The rows are grouped in 4 ways, from coarse to fine. Each group lies inside one group of the grouping before and may be the whole of it. The rows also spread widely along 13 directions, which tell nothing about the answers.
Some rows, each with its group in each grouping after it:
2.23; 2.81; 1.17; 1.16; 0.81; 0.99; 0.08; 0.49; 0.35; 0.14; 0.46; -0.49; -1.64; 1.08; 1.38; 0.76; 0.65; -1.05; -1.07; -1.23; 0.17; 2.00; -3.74; 1.05; 1.22	sefor nonop Q207 pavos
0.20; 0.86; 1.37; 1.34; -1.15; -2.81; 0.61; -0.94; -0.54; -0.11; -0.52; -1.15; -2.84; -0.20; 1.50; 0.09; -1.91; -1.19; 0.59; 2.65; -1.00; 2.12; -3.06; 0.44; -1.05	Temis Gepi Q724 mimu
-1.75; -2.06; 0.61; -3.81; -0.07; 1.15; 2.68; -0.53; 4.01; -0.81; 0.11; -1.58; 0.75; -1.53; -0.71; 1.28; 0.37; 1.81; 0.50; -1.06; 1.88; -2.70; 2.51; -0.55; -0.75	Temis naba Q124 tofa
-1.14; -1.14; -0.21; -2.76; -1.50; 1.27; -0.72; 0.29; 3.19; 1.82; 1.78; -0.15; -1.78; -2.21; -0.70; 0.99; -1.25; 1.81; 0.55; 0.31; -2.88; 0.32; 1.45; 0.89; -2.36	sefor fod Q764 Rugo
0.43; 1.10; 1.86; -1.28; -0.22; 0.85; -3.93; -1.24; -0.25; -1.29; -0.68; 0.28; 1.95; -2.50; 1.55; 0.07; 0.71; 3.45; 0.60; 0.14; 0.79; -3.55; 0.39; -3.26; -0.77	sefor fod Q285 tunem
-0.21; -0.88; 0.12; -2.05; 0.15; 0.36; -1.29; -0.05; 0.99; 2.28; -2.12; -2.20; 4.51; 1.14; 4.85; -0.14; 2.14; 1.08; 1.98; -0.39; -0.45; 0.23; 0.55; -2.11; 0.39	Temis ligu Q170 Nosa
2.53; -1.89; -0.94; -0.49; 0.31; -0.34; 1.93; -1.95; 0.93; 1.97; 1.19; -0.35; -3.90; -1.68; 1.31; -1.84; -0.49; 2.53; -2.89; -1.02; -3.70; 0.23; 0.48; 0.03; -0.17	sefor Pufo Q410 gili
1.39; -1.34; 2.79; 0.85; 0.69; -0.55; 1.17; 1.77; -0.79; -0.22; -1.53; 0.00; 0.92; 0.41; 1.50; -1.69; -2.38; -1.14; -0.76; 1.94; 1.00; 0.03; -1.13; 0.71; 3.01	sefor mefa Q533 mefu
-0.10; -1.26; 2.95; 0.51; 0.21; -0.70; 0.43; -1.12; 1.22; -4.42; -3.08; 0.51; 0.32; 0.63; 0.56; -0.50; 0.13; 1.68; 2.01; 1.49; 1.56; 0.93; -1.53; -1.61; -1.32	Temis bib Q205 Zezi
2.87; -2.30; 0.00; -0.04; -3.11; 0.00; 0.39; 0.68; 0.97; 1.16; -1.47; 1.50; -0.32; 1.89; 0.68; -0.85; 1.22; -1.45; 0.58; -1.23; -4.29; -0.59; 4.17; 0.26; 1.17	sefor nonop Q207 bipir
0.38; 0.07; 2.74; 0.99; -1.00; 0.26; -0.08; -0.97; -0.04; -1.11; 0.85; 3.22; -4.10; -0.29; -0.97; 1.30; 0.72; -0.92; -0.51; -2.24; -0.94; -1.16; 0.39; -0.47; -1.35	Temis Gepi Q195 nov
1.49; 3.09; -1.68; -1.38; -2.15; 0.73; -1.82; -0.86; 2.43; 1.30; 1.38; -1.71; -1.98; -1.33; 0.55; 2.36; 1.09; 0.59; -0.07; -1.20; -1.03; -1.56; 0.87; -0.48; -2.30	Temis bib Q205 Vubu
0.06; -2.01; 3.16; 0.26; -1.01; 0.93; 0.85; 0.71; -0.80; -0.85; -0.90; 1.90; 0.23; -1.23; 0.80; -4.05; 1.06; 1.20; 0.91; 1.57; -0.21; -0.67; -0.19; -1.63; 2.07	Temis naba Q124 ninuv
1.55; -1.28; -0.82; -1.75; 0.31; 0.79; -1.04; -0.30; -0.89; -1.27; -0.81; 1.59; 1.08; -0.45; 1.79; -0.13; 1.03; -0.52; -4.91; -0.40; 1.66; -2.83; -3.89; -1.82; 0.31	sefor fod Q285 pok
1.99; -0.91; -1.44; -1.69; -2.22; 1.10; 0.06; -1.06; -0.86; 0.26; -0.25; 1.72; 0.45; 0.60; 2.28; -1.58; 3.98; 0.30; -2.13; -2.53; -3.39; -1.99; -0.38; -2.74; 0.21	Temis Gepi Q724 linan
0.28; -2.17; 2.33; -0.35; 1.64; -0.11; -0.30; -1.79; -1.43; 4.01; 1.15; 1.17; -1.46; -2.97; 2.48; -2.05; -0.03; 2.73; -1.32; -1.46; -1.85; -1.52; 1.42; -2.08; 1.05	sefor fod Q764 dok
-0.90; -0.22; 2.36; 0.04; -1.03; 0.20; 0.55; 1.11; 1.89; 2.62; -0.29; -0.65; -0.96; -1.48; 0.69; -0.29; -0.11; -0.08; 3.59; 1.24; 0.03; -0.43; 2.42; 0.36; 0.69	Temis Gepi Q195 Fimi
0.74; -0.35; 1.40; -0.52; -2.87; -1.30; -0.27; 0.71; 1.88; -0.07; -2.99; -0.88; 2.49; 3.37; 1.52; 2.13; -0.17; -1.85; 4.03; -0.43; -2.25; 0.19; 4.48; -0.71; -0.42	Temis bib Q870 Zukob
3.53; -1.47; 0.06; 1.63; -1.43; 0.71; 0.41; -0.89; 1.89; 1.72; -1.29; 1.37; -2.99; -0.08; 0.62; -0.55; 2.75; 0.48; 0.64; -2.15; -2.74; 0.21; 1.67; 0.12; 0.14	sefor Pufo Q410 Fus
3.72; -0.18; -1.69; 0.51; -2.01; 0.13; 0.86; -0.17; 1.79; 2.69; -0.87; -0.27; -2.49; 0.31; 0.48; 0.63; 1.77; -1.22; -0.56; -2.01; -1.95; -1.34; 2.70; 0.85; 1.11	sefor nonop Q712 Gen
2.88; 0.65; 0.82; 0.25; 0.66; 1.43; 0.10; 1.16; 0.82; -3.36; -1.78; 0.56; 1.40; 2.85; 1.04; 0.45; -0.35; -0.88; -2.45; -0.89; 1.06; 0.21; -2.75; 0.52; 1.53	sefor nonop Q712 bez
3.25; -1.53; -1.72; 0.00; 0.31; -1.39; -1.56; -2.17; 0.15; 1.66; -1.42; -0.79; -0.42; 0.35; 4.09; -0.13; 0.83; 0.64; -3.06; -0.88; -1.21; -1.16; 0.47; -1.33; -0.86	Temis ligu Q170 fum
0.13; -0.70; 2.96; -1.20; 1.37; 1.24; -3.23; 0.69; 0.33; 2.11; 0.63; -0.11; 1.53; -2.36; 1.92; 0.12; -2.15; 1.87; -0.77; -0.28; 0.95; -3.59; 3.00; -0.90; 0.85	sefor nonop Q665 fisek
0.83; 1.30; 2.62; 2.61; 0.01; -3.29; 0.34; -1.50; -0.86; -0.38; -3.02; -1.87; -1.05; -0.64; 2.48; -0.72; -0.04; -0.22; 3.28; 2.84; 2.26; 1.06; -2.35; -1.47; 0.47	Temis bib Q857 fafu
-0.95; -0.32; 1.25; -0.66; -2.27; 0.05; -1.37; 0.63; -0.42; 3.38; 1.86; 1.67; -3.16; -3.19; -0.31; -0.13; -0.40; -1.37; -0.23; 0.76; -2.25; -0.87; 0.15; 0.34; -0.40	sefor nonop Q712 Gen
-1.69; -2.26; 1.43; -1.00; -1.99; -2.29; 1.83; -0.47; -0.98; 1.20; -0.73; 0.28; -0.46; 1.00; 2.15; -0.96; -0.03; -1.39; 1.23; 0.76; -3.88; 2.58; -0.73; -0.68; -0.44	Temis ligu Q170 fum
0.29; -0.91; -0.25; -3.43; 0.11; 0.84; 1.21; -0.46; -0.35; 1.25; 2.31; -0.49; 0.15; -1.94; 1.59; -1.07; -0.87; 1.74; -3.74; -1.37; -2.08; -2.36; -0.33; -1.22; 1.02	sefor Pufo Q410 Fus
1.25; 3.80; -0.48; -1.16; -0.26; 1.18; -2.59; -1.02; 1.30; 1.47; 1.71; -2.19; -1.75; -3.52; 0.76; 1.50; 0.49; 2.35; -0.61; -0.72; 0.77; -2.89; -0.62; -0.70; -0.78	sefor nonop Q665 fisek
0.75; -1.09; 0.88; -0.23; -2.54; -0.98; -0.38; 1.93; -1.34; 3.35; -0.38; 0.83; 0.24; 1.32; 1.51; 0.78; -0.53; -4.79; -0.56; -0.26; -2.28; -0.36; 0.73; 0.63; 1.60	sefor nonop Q665 fisek
3.35; 1.28; -0.57; -0.38; 1.14; 2.57; -3.89; -0.01; 2.54; 1.84; 0.29; -1.52; 1.63; 0.90; 4.01; -0.08; 0.23; 3.53; -0.48; -1.82; -2.01; 0.51; 2.10; -1.01; -0.99	Temis bib Q205 Vubu
2.45; 1.20; -2.15; -0.99; -0.61; 2.15; 0.98; -0.43; 3.59; 0.06; -0.16; -2.19; -0.52; 0.14; 1.79; -1.39; 2.03; 3.52; 0.68; -0.46; -2.15; 0.98; -0.25; -0.04; -0.15	Temis Gepi Q724 mimu
-0.73; -1.11; 3.31; -0.72; 1.65; 0.89; 1.05; 1.04; 1.93; -1.66; -0.56; 0.42; 0.59; 1.66; 0.36; 1.58; -1.43; -0.80; -0.06; -0.89; 1.12; 1.71; -1.16; 1.34; 0.22	sefor nonop Q207 pavos
4.01; -0.87; -1.77; 0.84; 1.06; 3.25; 1.63; 0.28; 3.51; 1.54; 0.42; 0.91; -3.63; -1.28; 0.45; -1.45; 2.84; 1.08; -3.31; -1.45; 1.58; -1.68; -1.09; 1.45; 1.19	Temis Gepi Q724 linan
3.40; -2.49; 0.49; 2.77; -1.01; -1.60; 0.36; -2.39; 2.41; -1.67; -2.98; 1.57; -4.84; -0.63; -0.82; 0.23; 0.99; 0.39; 0.06; 0.52; 1.21; -1.31; 1.66; -0.02; -2.02	Temis bib Q205 Zezi
1.43; 0.12; -0.94; -1.21; 0.20; -0.03; -2.63; -1.83; 0.43; 2.36; 0.88; 0.20; -1.34; -1.59; 1.95; 3.56; 1.33; -1.57; -3.86; -3.01; 0.59; -2.55; -1.96; -0.86; -2.06	sefor Pufo Q410 Fus
0.40; -0.19; 2.17; -0.38; 1.80; 1.77; 2.38; 1.45; 1.96; -0.44; -0.57; -0.44; 1.25; 1.80; 1.10; 0.21; -0.39; 0.46; 0.33; -0.97; 0.67; 1.91; -1.78; 0.87; 2.01	sefor fod Q285 tunem
1.74; 1.31; -1.79; -1.07; -0.45; 1.13; -3.51; -0.65; 1.43; 4.79; -0.48; -2.03; 1.07; -1.44; 3.80; 0.78; 3.10; 1.03; 0.86; -1.64; -1.20; -0.69; 0.21; -1.42; -0.65	sefor nonop Q665 fisek
-0.12; -0.97; 1.70; -0.39; -3.22; -0.64; 0.49; 0.89; -1.01; 0.03; 1.27; 2.30; -3.24; -2.10; -1.37; -0.75; -1.46; -2.06; -1.31; 1.79; -2.15; -1.11; -1.23; 0.64; 0.13	sefor Pufo Q410 Fus
1.24; 0.42; 1.62; -1.70; -0.36; 1.41; -2.08; 1.87; -0.88; -0.56; -0.88; 0.88; 3.67; -0.20; 1.33; 0.76; -0.19; -1.93; -2.69; -0.42; 3.13; -5.34; 0.07; -1.25; 2.70	sefor nonop Q712 bez
1.33; 0.16; -0.17; -1.88; 0.62; 2.52; 0.66; -1.23; 3.31; -1.72; -1.78; -0.98; 1.09; -1.70; 0.66; -0.66; 3.58; 4.39; 1.30; -1.74; 1.26; -1.70; -0.04; -1.73; 0.15	sefor mefa Q533 mefu
2.78; -0.99; -0.58; 0.58; -1.48; 1.98; -1.33; 2.14; 2.05; -0.37; -2.00; 0.55; 1.40; 3.23; 2.78; -1.88; 1.27; 0.00; 0.62; 0.82; -3.32; 3.56; -0.86; 0.83; 0.17	Temis ligu Q170 fum
-0.02; -2.02; 0.26; -2.12; -3.38; -1.04; -0.55; 1.06; 1.46; -0.84; -2.75; -0.39; 2.76; 1.22; 0.60; 0.79; -1.02; -0.81; 2.47; 2.05; -1.93; -0.87; 2.67; -0.57; -0.53	sefor fod Q285 pok

New rows. What belongs after each?
2.80; 0.55; -2.90; 0.31; -2.79; -1.95; -0.65; -2.71; 1.92; -1.39; -2.61; -1.17; -2.06; 1.34; 1.33; 1.74; 2.51; -0.45; 0.50; -0.17; -1.86; 1.32; -1.56; -1.15; -3.68	Temis bib Q205 Zezi
1.21; 0.20; 0.94; 0.49; -0.64; 0.96; -1.62; 0.36; 0.25; 1.37; -0.52; 1.31; -0.59; -0.73; 1.41; 0.13; 2.16; -1.35; -0.64; -0.28; 1.38; -1.25; -1.52; -1.02; 0.05	Temis bib Q205 Zezi
0.60; -1.01; -0.18; -0.44; -1.43; -0.70; 4.13; 0.90; 2.70; -0.42; -2.83; -2.04; 0.37; 2.53; 0.78; 0.53; 0.89; -2.06; 2.48; 0.82; -1.00; 3.82; -2.41; 1.50; 0.69	sefor Pufo Q410 gili
1.02; -0.45; 1.76; -0.11; -0.81; -0.23; 1.28; -0.97; 3.12; -0.88; -0.81; -0.33; -2.12; -0.52; -1.04; 1.85; -0.42; 0.88; 1.29; -1.13; 1.26; -2.70; 4.32; -0.04; -0.80	Temis bib Q205 Vubu
1.65; 3.48; 0.25; -0.21; -0.28; 0.16; -2.95; -0.99; -0.70; 2.50; -0.13; -1.80; 0.62; -1.71; 3.05; 1.08; 2.15; 0.49; 0.51; -1.16; 0.06; -1.23; -1.85; -1.90; 0.23	sefor mefa Q533 mefu
3.20; -1.10; 0.33; 0.30; 2.37; 1.76; 0.40; 0.79; 1.22; -1.19; -1.05; -0.09; 1.35; 2.25; 3.23; -2.11; -0.40; 1.60; -2.42; -0.67; 0.06; 1.20; -1.31; -0.26; 1.63	Temis bib Q857 fafu
2.23; 1.95; 0.65; 0.06; -2.98; 1.14; -2.44; 0.30; 1.76; -0.80; 0.02; 0.64; -1.16; 0.49; 0.05; 1.41; 0.89; 0.40; 0.98; -1.18; -2.31; -1.67; 2.99; -0.05; -1.02	Temis ligu Q170 fum
-1.38; 1.90; 3.09; -1.92; -0.11; 0.81; -1.65; -0.08; -1.51; -0.38; 0.99; -0.49; 2.48; -1.34; 1.90; 0.41; 0.53; 0.72; 0.10; -0.74; 1.39; -2.48; -1.12; -2.93; 0.56	Temis naba Q124 tofa
-1.44; -0.04; 3.25; -0.38; 1.12; -0.83; 2.06; -1.12; 0.41; 1.22; 0.10; -1.21; -0.81; -0.43; 1.77; 0.38; 0.02; 1.23; 1.73; -0.93; 0.34; 0.27; 0.27; -0.79; 0.68	Temis ligu Q170 Nosa
0.42; -0.37; 0.99; 1.19; 1.82; 0.66; 0.28; -0.54; 1.01; 2.29; 1.63; 0.41; -4.45; -1.25; 1.38; -1.08; -1.01; 1.37; -1.32; -0.16; -2.65; 4.43; -3.49; 1.53; -0.88	sefor nonop Q712 Gen
1.27; -1.73; -0.58; -3.21; 0.30; 2.09; 0.09; 1.20; 2.92; 0.31; -1.74; -1.16; 4.65; 2.49; 2.31; 1.62; 1.04; 0.02; -0.35; -2.96; -0.72; -0.85; 2.21; -0.32; 0.75	sefor mefa Q533 mefu
-1.15; -1.58; -0.48; -2.70; -1.27; -1.12; 0.72; 1.64; -0.16; 1.30; -0.37; -1.91; 2.26; 0.17; 2.88; -1.35; -2.44; -1.41; -0.53; 3.37; -1.26; 0.44; -1.07; -0.13; 0.62	Temis Gepi Q195 Fimi
2.63; -1.39; -2.08; -2.17; -1.66; 0.36; 0.82; -0.65; 2.09; -1.88; -2.41; -0.86; 2.12; 2.60; 1.84; 0.64; 2.07; 0.47; -1.14; -1.79; -0.94; -2.14; 2.09; -1.18; 0.00	Temis ligu Q170 Nosa
1.11; -1.26; -1.30; -1.13; 3.01; 0.66; -1.80; -1.78; 2.43; 0.46; -0.41; -0.90; -0.64; -2.02; 3.13; -0.06; -0.02; 2.67; -3.54; 0.31; 2.30; -0.36; -3.20; -1.05; -2.31	Temis bib Q870 Zukob
-1.14; -1.66; 3.10; -0.65; -0.92; -0.60; 1.83; -1.42; 0.46; 1.41; -2.06; 0.61; 0.34; -2.06; 0.32; -0.34; 2.82; 1.28; 4.01; -0.98; 0.92; -2.75; 2.63; -2.49; 1.37	sefor fod Q285 tunem
3.42; -0.57; 1.24; 2.32; 0.76; -1.58; -0.44; -2.72; -2.45; -0.54; -0.78; 1.73; -3.09; 0.62; 2.17; -1.19; 0.15; 1.13; -2.84; -1.51; -2.40; 1.02; -2.51; -1.65; -0.12	sefor fod Q764 Rugo
0.88; -3.43; 1.68; -0.98; -1.76; 0.00; -1.33; 1.11; -1.09; 0.08; -0.87; 3.22; 0.88; 0.96; 0.93; 0.66; -0.39; -3.56; -2.87; -0.83; -1.32; -1.91; 0.40; -0.50; 0.22	sefor Pufo Q410 gili
1.62; 4.18; -3.25; -2.59; -2.58; 0.89; -2.43; 0.09; 0.36; 1.27; 1.34; -2.36; 0.81; -0.26; 2.47; 1.44; 1.62; -0.46; -1.31; -0.56; -1.73; -1.75; -1.62; -1.36; -0.97	Temis Gepi Q195 nov
2.33; 0.24; 0.31; -0.52; -1.94; -0.37; -5.75; -0.35; -0.02; -0.82; 0.12; 0.93; -0.26; -0.86; 1.07; 1.44; -3.07; 1.21; -1.86; 1.16; -2.47; -2.72; 2.36; -0.86; -2.61	sefor fod Q285 pok
2.59; 0.41; -0.88; 0.90; 3.21; -0.01; 1.09; -1.72; 2.21; 4.35; 0.93; -3.26; -2.83; -1.75; 3.93; -1.87; -0.34; 3.74; -0.73; -0.34; -0.71; 1.86; -0.27; 0.17; 0.54	Temis bib Q857 fafu
1.98; 0.26; 2.73; 1.68; 0.47; 0.05; 1.75; -0.74; -0.85; -0.29; 0.40; 1.24; -2.58; 0.58; 0.64; -0.17; 0.64; -0.89; -1.84; -2.33; 0.27; -0.54; -0.72; -0.43; 1.55	Temis naba Q124 ninuv
3.79; -0.94; 0.12; 1.44; -0.28; 0.64; -1.12; 1.48; 1.67; -1.02; -2.11; 0.53; 0.03; 1.24; 1.75; -1.97; -1.25; 0.35; -1.06; 2.17; 0.08; 0.02; 0.35; 0.57; 0.95	Temis bib Q870 Zukob
0.76; -2.84; -0.10; -1.75; -1.22; -2.56; 0.44; -2.40; 0.40; -1.63; -1.40; 0.01; -1.02; -0.12; 0.67; 0.76; -1.15; 0.27; -1.59; -0.23; -1.79; -1.61; 1.83; -0.91; -1.82	sefor nonop Q207 pavos
4.39; 0.73; -2.25; 2.02; -0.84; -0.47; -1.22; 0.07; 0.27; 2.91; -0.43; -0.75; -2.65; 0.86; 3.13; -0.59; 0.62; -1.71; -2.14; 0.35; -1.85; 1.13; -1.65; 0.79; 0.21	Temis Gepi Q195 Fimi
-0.16; -1.34; 1.92; -1.98; 1.31; -1.91; 3.16; -1.42; -1.86; 0.28; -0.89; -1.49; 2.01; 0.64; 2.90; 0.48; -0.43; -0.73; -2.02; -1.89; 0.43; -1.49; -1.16; -2.20; 2.15	sefor Pufo Q410 gili
-0.69; 0.42; 0.57; -1.80; 0.62; -1.88; 3.84; -1.73; 0.92; -0.89; -1.17; -3.08; 0.35; 0.54; 1.58; 2.03; 0.44; -0.31; -0.14; -0.86; 2.73; -1.38; -1.35; -0.87; 0.76	Temis ligu Q170 Nosa
2.38; -1.79; -2.66; -0.75; 0.36; -1.14; -0.10; -3.41; 1.62; -1.86; -1.69; -0.05; -1.72; 1.50; 2.09; 1.83; 1.75; 0.21; -3.67; -2.18; -0.77; 0.92; -2.88; -1.40; -3.93	Temis bib Q205 Zezi
1.83; -3.56; -1.78; -0.62; 1.15; -0.17; 0.37; -3.27; 3.19; 0.71; -1.02; 0.60; -3.32; -2.14; 0.78; 0.12; 1.35; 3.06; -2.23; -1.33; -0.37; -0.77; 0.10; -0.49; -2.72	sefor fod Q285 tunem
1.04; 1.16; 3.75; 0.39; 0.63; 1.36; -2.93; 0.32; -0.15; -1.52; -0.39; 1.34; 1.38; 1.50; 1.56; 0.83; -0.99; 1.04; 0.21; -1.84; -1.47; 0.31; 0.39; -0.86; 0.03	sefor nonop Q712 bez
1.73; -2.31; 0.92; 0.94; 0.78; -2.29; 0.52; -1.57; 1.11; -0.86; -2.88; -0.46; -1.12; -0.97; 1.41; 0.04; -0.80; -0.12; -0.66; 1.49; 3.51; -2.42; 0.62; -0.79; -0.19	Temis bib Q857 fafu
1.60; 2.35; -0.69; -1.71; 0.31; 0.43; -0.07; 0.67; 0.05; 0.70; 1.05; -2.06; 0.59; 0.40; 1.55; 2.30; -1.08; -1.71; -3.53; -1.58; 1.06; -2.16; -1.89; 0.28; 1.28	sefor nonop Q665 fisek
-0.58; -1.60; 0.82; -1.57; 0.71; 0.91; 4.34; -0.10; 2.95; -0.37; -1.17; -1.50; 0.02; 0.24; 0.46; -1.33; 0.50; 2.45; 1.99; -0.60; -1.13; 2.04; 0.29; 0.32; 1.32	sefor nonop Q712 Gen
0.79; -2.65; -1.40; -1.41; -1.41; -0.59; 3.15; 0.89; 1.38; 3.09; 0.06; -0.24; -1.32; 1.24; 1.18; 0.56; -0.08; -3.43; -1.86; -0.98; -1.70; -0.48; 1.46; 1.29; 0.97	Temis Gepi Q195 Fimi
2.97; -1.25; -3.20; -1.08; -0.85; 0.33; -1.54; -0.05; 2.39; 3.25; -0.06; -1.73; -0.74; -1.01; 2.83; -0.98; -0.28; 0.92; -2.13; 1.19; -1.39; -0.67; 1.26; 0.14; -1.00	Temis bib Q205 Vubu
1.72; -1.72; 1.47; 0.49; -1.57; -3.22; 3.13; -2.16; -2.21; -2.18; -1.62; 0.93; -2.33; 0.80; 0.30; -1.15; -0.75; -0.46; -1.11; -0.40; -2.95; -0.17; -0.25; -1.17; 0.71	sefor mefa Q533 mefu
-0.57; -0.34; 2.19; -0.86; -1.62; 0.61; -0.48; 2.68; 0.33; -0.04; 0.63; 0.63; 0.14; 1.01; 0.09; 0.17; -2.92; -1.76; 0.11; 1.23; -2.55; 1.58; -0.43; 1.60; 0.41	sefor nonop Q665 fisek
2.66; 4.04; 0.25; -0.11; -1.78; 0.84; -2.29; 0.84; -1.03; 2.68; 0.63; -1.40; 1.27; -0.04; 2.85; 0.36; 1.55; -0.92; 0.05; -1.01; -0.21; -2.57; 0.60; -1.80; 1.92	Temis bib Q205 Vubu
1.14; 1.21; 1.11; 0.69; 0.85; -0.32; 0.14; -1.65; 1.06; 1.56; -0.62; -0.84; -1.66; -0.11; 1.64; 2.02; 1.39; 0.71; 0.91; -2.15; 0.03; 0.61; -1.02; -0.71; -0.42	sefor fod Q285 pok
1.21; -0.57; -1.47; 0.45; -2.92; -1.94; 1.85; -0.66; 2.25; -1.29; -1.44; 0.00; -3.94; 1.57; -0.73; 2.61; 0.63; -3.64; -0.62; 0.45; -0.77; 1.54; -2.12; 2.01; -2.37	Temis ligu Q170 fum
1.11; -1.02; 0.99; -0.66; 1.31; -0.39; 2.24; -0.86; 0.65; -1.79; -1.81; -0.70; 1.01; 2.55; 2.15; 0.15; 0.55; 0.01; -0.76; -1.68; -0.32; 1.90; -2.04; -0.39; 0.79	sefor nonop Q207 pavos
0.44; -0.21; -0.28; -0.87; -3.34; -2.19; -0.65; -0.58; -0.41; 2.84; 0.66; -0.40; -2.50; -2.02; 0.20; 0.57; -1.72; -0.99; 0.30; 1.74; -3.37; -1.04; 1.70; 0.02; -0.86	sefor fod Q764 dok
-1.36; -0.64; 2.97; -0.08; 3.08; 0.96; 3.13; 1.08; 1.63; 4.09; 1.35; -1.27; -0.88; -0.52; 2.27; -0.42; -0.84; -0.12; 0.32; -0.67; 1.67; 2.32; -1.47; 1.00; 2.03	Temis bib Q205 Vubu
-0.24; -1.24; 3.43; 0.90; -0.71; 0.42; 1.38; 0.99; 1.11; -2.40; -1.43; 1.79; -1.09; 1.67; -0.32; 0.00; 0.12; -0.86; 1.31; 0.38; 0.35; 1.25; -0.77; 0.73; 0.34	Temis ligu Q170 Nosa
3.06; 1.98; -1.73; 1.36; 0.05; -1.27; -0.45; -2.82; 0.62; 0.56; -1.33; -1.81; -2.61; -1.03; 2.81; -0.35; 2.74; 1.24; -0.16; -0.22; 0.48; 0.33; -2.94; -1.67; -1.02	Temis bib Q857 fafu
-0.48; 3.05; 0.23; -2.16; -2.96; 1.89; -2.21; 0.37; 0.03; 0.59; 3.11; 0.39; -2.29; -3.81; -0.52; -0.36; 0.64; 1.30; -0.32; 0.83; -2.84; -0.86; -2.53; -0.70; -1.31	sefor Pufo Q410 gili
4.03; -1.87; -2.59; -0.48; 2.25; -0.45; 0.83; -2.55; 2.58; -0.05; -1.62; -1.14; -1.24; 1.35; 1.94; 2.83; 0.18; 0.14; -4.80; -3.10; 1.23; -1.11; -0.69; 0.25; -1.25	sefor fod Q764 dok
